The rows are grouped in 4 different ways at once. Each group adds its own fixed numbers to the row, and there is some noise. The rows also spread widely along 16 directions, which tell nothing about the answers.
Known rows, each followed by its group in each grouping:
[  3   9   7  -7  -9   0  -4  -4 -13   8  -5   3  14   9  -4   0   4  -5
  19  20  -6  -2 -10  -3   2   1  13   3  -3  -4   2   0   4  -1   1  13
   5  12 -12  14  -6  -1  11 -17   1]	z124 Res z672 (1)
[-14   1  -2  -3   8   9 -10  -3   3 -17  -1 -13   0 -18  -7   1   2   1
  -9   7   3   0  -2   7   3   8 -21  12 -16   2   4   2  12  16  -5  10
  -1   4   6 -10   2  11  -8 -14  -3]	z358 Vineg z306 (0)
[ -2  -3   7  -2   2  10  -6   1  -3   9   0   6 -10  -3  11  -2  -2  -1
  13 -14   1 -10  -1   1   6   4   2   3   6   3 -11   4  -7  10  -9   1
  -4   4  -3  -5   7  14  -9   1  -2]	z518 tave z773 (0)
[  1   5  -5  11  -2  -8   4  -9  -5  15  -1   8  -3  14  12  15  -6  -7
  12   7 -15  -1  -7   6   7  -8  11  -9   3  -1   8   3  -6  -8  -5  -2
   1   9 -13  -9  -9  -4   0 -10  22]	z527 Vineg z92 (2)
[-17 -10   6   3  -5   3   4   5   9  -7   8   6   2  -3  -8   1   3   9
  -6  -2   9   0  -3  12  -1  17   9   5  -7  -5   2   1  16   3 -11   3
   0  14   6   1  21  13   1   8  -5]	z527 monof z979 (2)
[ -4   1   3   0 -10   0   3  -6  10   7   2   5  -4   2   6   8  -1  -3
   5   4  -7   5 -13   1  -1  -7  10   4 -10  -1   5 -10   1   9  -2   0
  -9  13  -3   2  -8 -13   9  -9   4]	z359 monof z773 (1)
[  6  -9  -5  23  10   9  -2   1   4   7   2 -14 -18  -1   5   1  -4  -6
  -1 -12  20  -6  -2   5 -10  14   0 -13   0  -1  -4  13   7 -23 -13 -15
  -6  -1  10 -21  -7   5 -12  16  -2]	z518 Res z58 (3)
[  2   5   0   3   3  -2  -6 -21 -17  16  -9   3  -1  16  14   2 -13  -7
   8   1 -16  -1   3  -8   3  -6   1  -6  10  -7  11  12  15 -13   0   1
  -4  10   1 -14  18   9   2 -18   7]	z359 sov z672 (3)
[ 12  -1  -3   3   1 -17   3  -6 -19  11 -10  -3  -1  -4  16 -14  -7  -6
   1   3  -3  -1   2   4   5 -10  -1   0   6  -4   9  -7  -5 -16   2 -11
   9  -3  -6  -3   1   1  -7   6  -4]	z358 tave z306 (2)
[ -3  -7   8 -12   3   3  -8  -8 -21   0 -12   8  23 -10  -2   0   4 -10
  -7   9  -6 -11   4  13   3  -1 -12  18 -11   6   4   0  -3  -1   4   7
   5  -5  18  11   6  12 -30 -13  -8]	z124 sov z92 (1)
[-15  -1   6  -8   3 -12   4  -4  -4   5   4  -1  -2  -4   7  -5  -3  -5
 -11 -17   0  -7  -9   5  -3  -3   6  -2  -4  -2  -7 -17  14  -5  -4  -8
  -5   1   5   3  13   7 -19   8 -20]	z124 Res z979 (1)
[ 12   4  -5  -1  -7 -13   2  -2  -6  -1  -5 -15  -6   2  -4 -10   6  -2
  -5   0 -12   6  -1  -3  -5   3  -7   3   0   3   7  -6   1   3  10  -5
   7   4   3  -6   8  -8   3 -11 -10]	z124 Vineg z58 (1)
[ 15  -4  -9   4  -6   2  -3  14  -4  -8 -10  -4  -2  -1 -20 -10   2   5
   7   6  -5  -5  11  13  13   8  -7   6  -1  11   3  11 -15  17  -6   0
  10   2   3  10  -5  -1   1   9  -1]	z359 monof z58 (1)
[-10  -2   0   2   0  -3   8  13  -3  -8  -1 -22  11   8  -7  -5  11  14
   6  -2 -10 -11  -6   6   3   6 -11   1  -6  -2   5  -1   0   5  11  15
   2  11 -12   0   1   0   9  -7  -5]	z518 tave z773 (3)
[ -2 -15  -7  -3   7   6 -13  -6   1   1 -15  -5  -5 -11   2   0   2   5
  13  21  18 -10   2   7  13  -8 -15  10 -15   8   4   7  15   0 -11   3
  -3   2   7   5   6  11  -1   4 -13]	z518 tave z672 (0)
[  6   1   0   5   1 -19   2  -2  -8   2  -7 -13 -12   1  -3 -10   5   9
   6  -4  -5  -4  -5  -1  -1   2  -4  -9  -2   6   6   9  12  -7   4  -4
   6   0  -7  -5  16   3   4   5  -6]	z518 sov z58 (0)
[ 13  -6  -2  10  -6  -8   0   1  -3  10  -7  -8 -15   6   2  -4  11  -4
   2 -12 -13   1  -3   2  -3  10  -1   3   6   9   2   6  -9   4   7  -4
   5   2   8 -13   9  -1  -4 -11  -2]	z527 sov z92 (1)
[ 24  -1  -1  17  -6   1   8   3   2   8   3  10 -15   3   6  -6  -3   7
  11  -6  -5   4  -2   2 -10   3  10  -8   6  -4   5  10 -17  -5  -7 -15
   8  -5 -11  -1  -6 -14  14  20  24]	z124 Vineg z92 (1)
[-30  10   0  -8  12   7   7  -6   2 -11   8   5  17   8  -2  14  -7   5
 -12  -1 -10  -9   2   2  -5  -6  -9 -10  -6  -8  -2 -12  21  -6  -3   1
  -8   3   2   5  12   7 -11  -2  -2]	z358 Vineg z672 (3)
[-13   3  -3   7   9  28   2   2  11  -8  13  -9   8  -3  13   3  -2  -1
 -11   3  27   4  -5  -9 -23  15   2  -9   4 -25 -10  -7  14 -28 -10  -9
  -6   6   0 -18 -15   0   5   6   5]	z518 Res z979 (2)
[-10   3  -7  -4   6   1  -9  -7   1  -5   4 -13  -5 -12   7   5  -1  -3
   0   7   9   1  -5   4   5   8 -11   3  -9  -2   3  -1  12  -2  -6   2
   1  11  -7 -17   4  15  -4 -12   0]	z124 Vineg z58 (1)
[-10  15   6 -10   7  -4   2  -9 -16   0  -8   3  13  16  -6  -2 -11  -1
   2  -1 -24 -17   1  -3   1 -23  -7 -11  -1  -2  -2  -6   9   4   1   2
  -8  -8   1  19  -1  -9 -10  -3  -5]	z359 Vineg z979 (0)
[ 20  -1  18   5 -13   4   4  -5  -9  14   2  15  -4  11   5 -11   3   4
  11  -9 -16   5  -6 -10 -17  11  16   2   9  -7   3  11  -8   1   3  -2
   6   4  -2   0  17  -6  13  -3  12]	z124 Vineg z979 (0)
[  1 -16  -6  -4  -3   5   6   1   3   8  -1   9  -2  -1  19  -2  -4   6
   1  -3  -6  -2  11   3   9  -4  -6  10   5   0   3  -9 -12   1  -1 -11
   1   9   2 -10  17   6  -1   6  -1]	z359 tave z58 (0)
[  3  -6  10  -5 -13 -13   5   2   2   2  -6   6  -6 -12  -1  -8   8   8
   2   1 -13   4  -9   5   6  -6   3  15 -14   9   7  -9  -6  21   2   2
   2   5  -4  11   6  -9   5   0  -5]	z359 sov z306 (0)
[ -7  12  -5 -12   2   1   1   2   1  -7   1  -6   3  -1  14 -13  -1  14
  14   6  -5  -2  -3 -13   2 -11  -9  -5   5 -16  -1 -11   3   2   2   4
   3   3 -28  -1  -3  -5  29   3   8]	z527 Res z92 (1)
[  5  -7   6  -7  -7 -11   0  -1 -10  -1  -5   5   0 -16  -5 -10   4   1
  -9  -3 -11   6  -2  12   6   8   1  21  -5   8   9   3  -4  14   1   3
  11   7   6   2  19  11 -11  -3  -2]	z359 Res z979 (1)
[  1  -5   2  -8  -4  19  -2   7   3  -4  -1  11   6  -2  -1  -2   6   7
   5  12  14  -4  11  -2  -4  12  -4   4   2  -2 -10  -3  -3  -3  -7  -6
   4   3   6   5   9   7   4   8  -6]	z527 monof z58 (0)
[-12   1  -1   6   1  18  -1  13  10   2   0 -16  -1  21  -5  -3   1  -1
  17  -6   2 -17  -9  -8   4  -3   5 -10   0  -9 -14  -4   7  12  -9   7
 -17  10  -2   8 -20 -13  13  -1 -13]	z518 Vineg z672 (0)
[ 10 -15  14   3  -6   7  -4  -3   2   9  -6  15 -13  -4  -7  -6   4   5
  12  -7  -2  -4   0   3  -4   6   7   9  -4  10   1  13   4  15  -8   0
  -2   0  16  11  24   5  -1   7  -7]	z358 tave z672 (0)
[ 16   6  11   0  -1  15  -5  -3  -9   1  -5   9   2  -6   0  -2   6  -3
  -2   0  -6   1   2  -5 -16   9  -5   4   2   1  -5   4 -15  -1   2  -5
   3 -12   7   2  -2  -4  -8  -3   8]	z359 sov z306 (1)
[ -9 -10  -3  12   4  -1  -2   3  -2 -10   0 -13   7 -10 -19   4  -2 -10
 -18   3  13  -2  -5  27   2  15   2   9 -17   5   9   9  11  -1 -12   3
   3   7  18  -2  -9   8 -25   2  -5]	z124 Res z979 (1)
[  6   9  -3  -2  -2   9  -9 -12  -9   3  -4   1   2   1   7   1  -5 -13
   0   3 -13   3   3  -3  -2   0  -6   4   5  -2   4   2  -7   3   2   0
   1   5   5 -11  -5   0  -8 -22   9]	z124 sov z58 (1)
[  1   1   9 -10 -12  -2  -5  -7   4   8  -2   8 -14  -8   3   3   9  -2
   7   4   0  11  -9  -6  -4   8   9  13  -4  10  -4  -5   7  11  -3   1
  -2  14   3  -5  17   5   6 -14  -9]	z359 Res z773 (0)
[  6  12   1   4  -4  -8   2  -2  -8   4   2  -2 -10   3  -1  -4  -4 -10
  -3  -9  -9   6  -3  -1  -2   7  11  -5   9   0   1  -2  -1   1  -3  -8
   3   8  -1  -7   1  -2  -6  -4   1]	z359 Vineg z58 (2)
[ 19  -6 -17  15 -10  -9  -2  -8   1  10  -5  -7 -22   3   9  -4  -7  -9
   3  -1 -10  13   4   5   9   4   1   6   6   6  17   8  -8   5  -2 -10
   6  16   3 -26   4   0   6 -11  10]	z124 monof z58 (1)
[-12  -1   5   1   0 -10   7  -6  -5   0  -2  -3   3  15  -6  -8 -11   7
   2  -6 -17  -6  -5   0   0 -13   5  -7  -4  -7  11   2  25   3  -1   5
  -7   8   1   5  14  -7   9   2  -6]	z359 Res z979 (0)
[ -7  17 -16   3   4  -4   3 -23  13  -8   6  11 -13   1   2  19 -14   4
 -11   9 -13  14   7  -1  -8 -11 -11 -14  -3   3  11  -2  16  -7  -6 -17
  -1   1   0 -16  11  -2   3  -2  21]	z124 monof z58 (1)
[  3   4  12   3   1   4   5   2  -5  -6   0  -3  10  -9  -3  -7   2  -4
 -15 -12  -4   1  -9   3 -18   2   1   4  -5  -6   0  -6  -8  -3   6  -4
  -1  -8   7   6 -15 -14 -12   4   2]	z518 sov z773 (1)
[  1   2   1   9  10  14  -1   1   3   1   0  -4  -6   6   1   3  -3  10
  15  -4  -6 -16   1  -3  -3  -6 -13 -15  -5  -4  -3  10  -3   1  -6   0
 -10  -6  -7   0  -9  -8   6   9  12]	z359 Vineg z58 (3)
[-11   5  -6  -5   0  25  -3  11   3 -15  12   1  11  -8  -1  -3 -11  -6
  -9   0  12   2   7   6   3  15   3   7   4 -16  -7  -9  -7   8 -16  -2
   2  12  -2  -3 -13   6  -6   3   5]	z124 Vineg z58 (1)
[  9  -2  10  -9   0   5  -4   7 -18  -3  -3   7   7 -16   7 -35 -12   5
   8 -13   2  -2   2  -1  11   4   8  13  10 -16   2   5  -6   9  -8   4
  11   1 -13  11  10  13   7  19   4]	z518 Res z672 (1)

New rows, each followed by its group in each grouping:
[ 21  -7   7   8 -13  21  -6   5   3  10  -1  16 -14  -2  -1  -5  -4  -6
  16   0   7   2   2   1  -4  11  17   7   3   1  -5  11 -16  13 -18  -7
   0   5   8   4  -8  -8   5   8   8]	z124 Vineg z58 (0)
[ -5  -6  -4   3   2  18  -1   8  -3  -4  -1   5  10  12  -6  -1  -5   9
   7  11  15 -10  14   4   3  15  -1  -6   4  -7  -5   8   9 -14 -14  -2
   2   6   3   1  12  15   5  13  -4]	z359 monof z306 (0)
[  1   5  10  -3  -5  -7  12  -6  -8  -2   5  13   6   3  -2  -5  -1  -1
 -14 -10 -13   6   0   0 -16   3   9   1   4  -3   2  -9   3  -5   3 -12
   5  -1   8   4  16  -6  -9   5   0]	z124 Vineg z92 (0)
[  7   4   5   1  -3  -9   9  -2  -7   4  -1 -15  -2   8  11 -24   1   3
  -5 -17 -11   0  -8 -13 -18  -5   1  -7   8 -17   2 -11   6  -9  13  -8
   0  -3  -3  -3   6 -16  12   3 -10]	z124 sov z979 (1)
[ -6   4  -4   2   2   0  12   3   9  -5   6  12  -9   4  -5   4  -7  15
  -5  -7  -8  -1  11   2  -5  -2  -3 -15   3   2  -2  -4   5  -4  -9 -16
   0  -3   0   1  16  -1   0  25   4]	z359 Res z58 (3)
[  6  -3   0   0 -16  -5   3  11   1  12   4   7 -12  -1   3   1   8  -9
   4 -10  -4   4  -2   7   8  21  17   9   9  13 -10  -7 -20  14  -4  -8
   7  18   0  -7   8  12 -12  -8  -8]	z358 monof z58 (0)
[-13   9   2 -13   2   7  -3   2  -7  -7  -2   2  13   0  -1  -2   0   5
   7  15   5  -6   3  -4   5   2  -3  -1   0  -8  -6  -8  10  -5  -6   6
   1   5 -11   6   3  10   5   0  -6]	z359 Res z306 (2)
[  4  -5  -3   3  -7 -12   5   6  -3   7  -5  -3  -6   4   5 -11   4   8
  11  -1  -5  -5  -3   4  10   0   4   1   3   1   2   0  -5   2   0  -2
   7   9 -11   2   8   3   8   7  -4]	z518 monof z979 (2)
[ 18   0   5  -4  -3   5  -4  -5  -8   1  -6  11  -3  -9   4  -7  -1   4
   4   3  -5   2   6   1  -5   0  -7   7   0   1   3   5 -12   2  -2  -5
   9  -7  -1   3   7   0   2   6   9]	z124 Vineg z773 (1)
[ -2   2   7  -9   2   8  -6  -5  -4   9  -1   7   1  -9  19  -4   3  -2
  16   8  15  -8  -7  -9  -6  -6   3  -2  -2  -8 -12  -9   4 -13  -8  -3
  -4  -3  -9   5  -7   1   3   6  -5]	z124 Res z92 (2)
[  8   7  11   7   2   2   0  -8 -14  17   0   7  -2  22   3   4   3  -4
  11 -10  -8 -12  -1  -8 -16  14   6 -19  12   0 -11   9   4 -22   3  -7
   0  -7   3  -4  22  13  -9  -4  -4]	z358 monof z306 (1)
[-15   6   2   6   9  -7   4   2   2 -10   6 -18  -2  10 -11  -6  -5  10
   3  -8   3 -12  -8   1  -5   1  -1 -20  -9 -11   0  -1  29  -7  -7   2
  -7  -2 -10   4   6  -2   9  15 -10]	z124 Vineg z306 (1)
[-3 -6 -1  4 -8  5  0  1  5  2  1  1 -7  9  1 -4 -5  2  5  2 -1  5  2 -2
  5  8  7  4  4 -8  6  0 10  6 -8  2 -2 17  1 -9 15  3 16 -3 -3]	z359 Vineg z306 (2)
[  0   5  -4  -6   2   5   8   6  -2  -9   5   9   5  -5   3  -8  -6  10
  -8  -6  -4  -1  12   2  -3   2  -6  -2  11  -6  -2  -9  -9  -4  -2 -13
   9  -3  -5   2  12   6  -5  18   6]	z518 tave z58 (1)
[  5  -8  -3  -4 -10 -10   8  15   1   3   1   2  -2  -8   5  -7   8   4
  -1  -4   1   2  -2  10   7  10   9   8   2   4  -3 -12 -18   1   0 -10
  12   9 -10   2   4   4  -4  11  -6]	z518 sov z58 (1)
[ 11  -8   0  -7  -5  10 -10   2   4   5  -6   5 -19 -12  11 -18  -2   1
  11  -7   7  -2   8  -6   4   0  -3   7   5   0  -8  -2  -5  12 -10  -8
  -1  -1   5   0  11   4   5  11 -12]	z124 sov z58 (1)
[ 16  -2  -7   3   1 -32   1 -15 -16  11 -20 -10 -10 -10   8  -8   1  -3
  -3  11  -3   1  -1   8   7 -16 -11   2  -9  11  17  -3   6 -15   6 -11
   9  -5   2   1   8  -1  -8   3  -9]	z527 monof z672 (3)
[  3  -1  -3  12   0  -7  10   0  -3   6   3 -11  -5   5  10   2  -1  -5
 -10 -17 -13   4  -6   5  -3   5   1  -2   3   0   5  -3 -10  -4   5  -9
   0   8  -1 -20  -3  -4  -9  -7   6]	z359 Vineg z773 (0)
[  5  14  -3  -4  -2   1  -1   6 -11  -4   0  -3  -2   4  -3 -12  -5  -4
   0  -5  -3   0   6  -2   2   9   3  -3  12  -6  -7  -6  -6   3  -6  -5
   8   1  -7   1   1   4  -2   3  -5]	z124 Vineg z306 (1)
[-10   0   4  -3   0 -11   9  -2   2   2   4  -3   1  -3   5   3   8   6
  -1  -3  -6  -2 -12   2  -3  -2   2  -1 -11   2   1 -11   8  -3   3  -1
   0   5  -8   1   8   1  -1   1  -5]	z124 Res z672 (0)
[  1  17   2  -2   5 -18   3  -8 -19   5  -4  -3  -3  10  -3  -3  -3   1
   1   0  -7  -6  -1  -2  -7   0   0 -18   8  -1  -2   1  13 -18   0  -7
   7  -5  -7   3  13   5  -6   4  -4]	z527 Vineg z979 (3)
[ 7  6  4 -3 -5 11 -2  0 -3 -3  2  9  1  0 -5 -5 -4 -5 -1 -3 -6  1  4  0
 -7  5  4  2  4 -3 -3 -2 -7  8 -6 -6  2  0  5  7 -1 -5 -4  2  3]	z124 Vineg z58 (1)
[  0  12  -1  -4  -6  -3   8   0  -3  -4  -2  -2  -1  19  -6  -8   6  13
   6  -2 -20   0   7 -15 -13   1  -6 -10  12  -3  -2  -3   9   0   9   0
   4   2  -4   0  19  -6  19  -3  -4]	z124 Res z92 (3)
[  7  -2  -5   1   0   6  -2   1   8   3  -1  -2 -14  -1   1   4  13   9
   5   3   3   4   2  -6  -6  16  -7   0   3   7  -5   5   4  -4  -2  -6
   4   4   1 -10  20  12   8   0  -2]	z359 Res z672 (1)
[  3   6  -5   4  -6 -18   8 -14 -12  12  -8   2   4  17   4   0 -10 -11
   1  11 -18   3  -5   0  -2 -19  11  -7   3  -2  12  -6  10 -13   4  -7
   1   7   0   0  -8 -16   2  -9   2]	z358 Res z92 (0)
[  0   2   2  -2   1  -1  -2  -5 -10  -6 -10  -7   9 -11  -1 -19 -14  -8
  -9  -2  -7   3  -4   5   7 -15   1  12  -8 -12  15  -4   5  13  -3   4
  -3   2   5  11 -15 -14  -1  -1   0]	z359 sov z672 (1)
[ -6   1  17   1   0   9   2  -7 -12   8   0  -3  14  12   8  -1  -1  -7
  -1 -12 -14  -7  -8  -6 -13   4   2   0   1 -13   2   0   4  -7  10   8
 -10   6   6  -6   4  -3  -4 -18  -1]	z359 sov z773 (3)
[  1   9   3  -3  -2  10  -3   4  -3   2  -2  -9  -4  16   3 -11   7  14
  22  -3 -13 -10   0 -19  -5   6 -10  -8   9  -8  -8   7   2   9   5  10
  -2   7 -13  -3  12   1  26 -10  -1]	z359 monof z979 (3)
[  2   6  10  -6   5   8  -4  -2  -8  -4  -2  -1   5 -11   0  -4   4  -3
  -2 -10 -13  -7  -4  -1  -6   0 -11   5  -4   4  -4   0 -12   9   6   3
   0  -8   2   2  -5   1 -16  -7   4]	z518 Res z58 (1)
[ -3  -6  -7  -4   5  -2  -7   0  -5  -3  -5  -9  -5 -12   3  -6  -3  -5
  -6  -5   6  -4   5  12  10   3 -11   9  -4   6   0  -2   3   3  -7  -2
   2   2   7  -8   6  16 -16   2 -13]	z124 Res z773 (1)
[-15  -7   5   6 -14  -5  23  11   5  -3   5   1  27  14 -11   8   6   2
 -14   5 -20  -2 -11  19  -4  -3  12   7 -16  -5  12 -16  -7   6   8   6
  -2  16   3  16 -16 -24  -3  -6   1]	z124 sov z979 (3)
[ -5  -2   0   6   6  11  -2 -13   1  -5  -5   5   6  -1  -5   4 -14   2
  -1  13   2  -1   1   5  -2 -12  -1   1 -12  -6  15   8  19  -1 -12   1
  -8   2   9   7  -5  -8   4   4   9]	z359 tave z672 (0)
[  3  16   7  -1  -8  -3   2   1  -9   1   2  -3   4   0  -4  -1  12 -10
  -4   0  -5   4 -10  -2 -13  14   9   0   3   1  -9  -8  -8   0   4  -2
   6   4  -1   3  -9  -3 -10 -14  -3]	z124 monof z979 (2)
[ 17  15  -4   6   3   9   0   4 -15  -2  -2   2  -3  -1  -6 -11  -4  -7
  -4  -7   2   3  10  -1  -9  14   5  -6  21  -1  -9   6 -12  -6  -8 -15
  12  -7   4   1  -6   4 -12  10   5]	z358 tave z672 (0)
[ 18  10  -7   8  -3  -9   3  -9  -8   2  -8   5  -3   2  -9  -2  -9 -10
  -8  10  -7   6   4   6  -9  -6   2  -8   2   5   9   1  -2 -11  -2 -18
   7  -6   9   5 -10 -15  -8   5   6]	z358 monof z58 (1)
[  0  14   5  -6  -2   4  -2  -7   6  -3   8  13 -15 -22  15  -3  -7   7
   6  -4  -2  11  -5  -5  -5  -4   1   3  -3  -4  -1  -3  -6  12 -11  -3
   1   2 -19  -4  -3   0  11   8  20]	z124 Res z773 (3)
[  5  -5  -9   6  -9  -2   1   3   7   0  -2  -4 -16  -3  -3   2  10   2
  -3  -4 -11   7   3   8   4  12  -8  11  -1  15   2   5 -11  20  -1  -2
   6  11   7 -14  11   7  -3 -11   1]	z124 monof z979 (0)
[  9   7  -7   2  -2 -14   9  -4 -11   6  -9  -6   3  22  -1  -5  -4   7
   7   5 -19  -2   5  -4  -2  -9  -3 -13   8  -3   9   1   5 -16   9  -5
   5   1  -8  -1   8  -8  14   1   2]	z359 Res z773 (1)
[ -9  18  10  -2  -9  13  -4   4   4 -10   3   9   0   5 -22  -2 -11  -4
   3  -7 -14   3  -6   0  -3   1  17   0   0  -5  -3   2   5  31 -13  10
  -9   8   2  17 -15 -15   7  -5   7]	z359 sov z773 (1)
[ -2  19  -2 -15   3   4 -12  -6  -4 -13  -3   1  -7 -11  -4  -3   3   9
   6   9  -5   1   6  -7  -1   3 -18   1   2   4  -5   0   5  13  -4   4
   7  -5  -9   0  15  13   4  -6   1]	z124 tave z306 (1)
[-11  25  -5   2  -1  -3   2   5  13  -1   6  -6 -20  16 -14  15   4   2
  13  -2  -9  -5 -11  -5  -6   0   7 -23   1   9 -17  -6   8  12  -9  -3
  -8   4 -12   4 -13 -10   7  -3  -4]	z358 Vineg z773 (0)
[-14   7   0 -11  -7  -3   3  -3   4  -1   5   3   4   3  -2   8   3  -5
  -4  12   5   2  -3  -1  -4   1   8  -2  -4  -2  -5 -21  15  -6  -4  -6
  -2  12   2   4   5  -2  -3  -5 -17]	z124 Vineg z58 (2)
[ -5   4  -4   1  -4  -1   1  -4   7   6   4  -1  -9  14   2   8   5   0
   6   4  -1   2  -6  -6 -10   7   6  -9   4  -2  -4  -5  14  -7  -1  -5
  -2  10  -2  -8  11   0  10  -8  -5]	z358 Vineg z92 (1)
[ 12  12   6  -2 -10  -6   0  -1 -15  -7  -5  -5   1  -1 -13 -16   2  -1
  -4   4 -11   8   1  -3  -7   8   0   6   2  -2   7  -1   1   9   3   3
  10   3   1   5   6  -7   6  -8  -4]	z124 Vineg z306 (3)
[  8  -2   2   2   3   3  -3  -3  -6   7  -1 -12 -11  -8  15 -11   5 -10
  -7 -18   2   2  -3  -6  -6  11  -5   7   5  -2  -6  -4  -5   0   2  -9
   0   1   8 -16   7   8 -12  -7 -10]	z124 Vineg z672 (0)
[ -2   3   5   0  -7   0  10   2   2   4   3  -3  -2   5   7 -10   0  -7
 -11 -13  -3   2  -9  -7 -15  -4  12   0   7  -8  -7 -21   0   1   1 -13
  -7   6   8   3  -6 -17  -4   2 -14]	z518 tave z979 (0)
[  1  -4   4  -7  -4   9  -4   5 -12   8  -2   5   3   5  13 -17  -7   5
  23   7  15  -9   5  -5   7   7   9   0  11 -15  -7  -1   3  -9 -12   1
   4   9 -15   3  12  14  15  11  -9]	z124 tave z306 (0)
[  0  -1   1   1  -9  -6   7  -1  -2   5  -1  -3   7  18  -2   2   2   0
   4  -1 -26  -2  -5   1   3  -4   2   2  -1   0  10  -5  -4   8  11   5
   1  13  -3  -1   5  -9   4 -17   2]	z518 Vineg z58 (1)
[ -5  -5   7  -1  -4  24  -2   1  10 -12   6   8   7 -10  -1  -6  -6  10
   3  10   9   5   1  -3  -7   6   3   9  -5 -17   8   3  10   8 -10   6
  -4  11   0   2   2  -5  20   5  10]	z359 tave z58 (2)
[ -8 -14   4 -13  -4  -2   2   1 -11  -2  -5  20  18 -13   6 -12 -15   4
   3  12   6  -4   3  16  20 -11   9  20  -7  -8  10  -6   1   6 -14   3
   6  10  -5  18   6   8  -2  16   1]	z518 Vineg z92 (0)
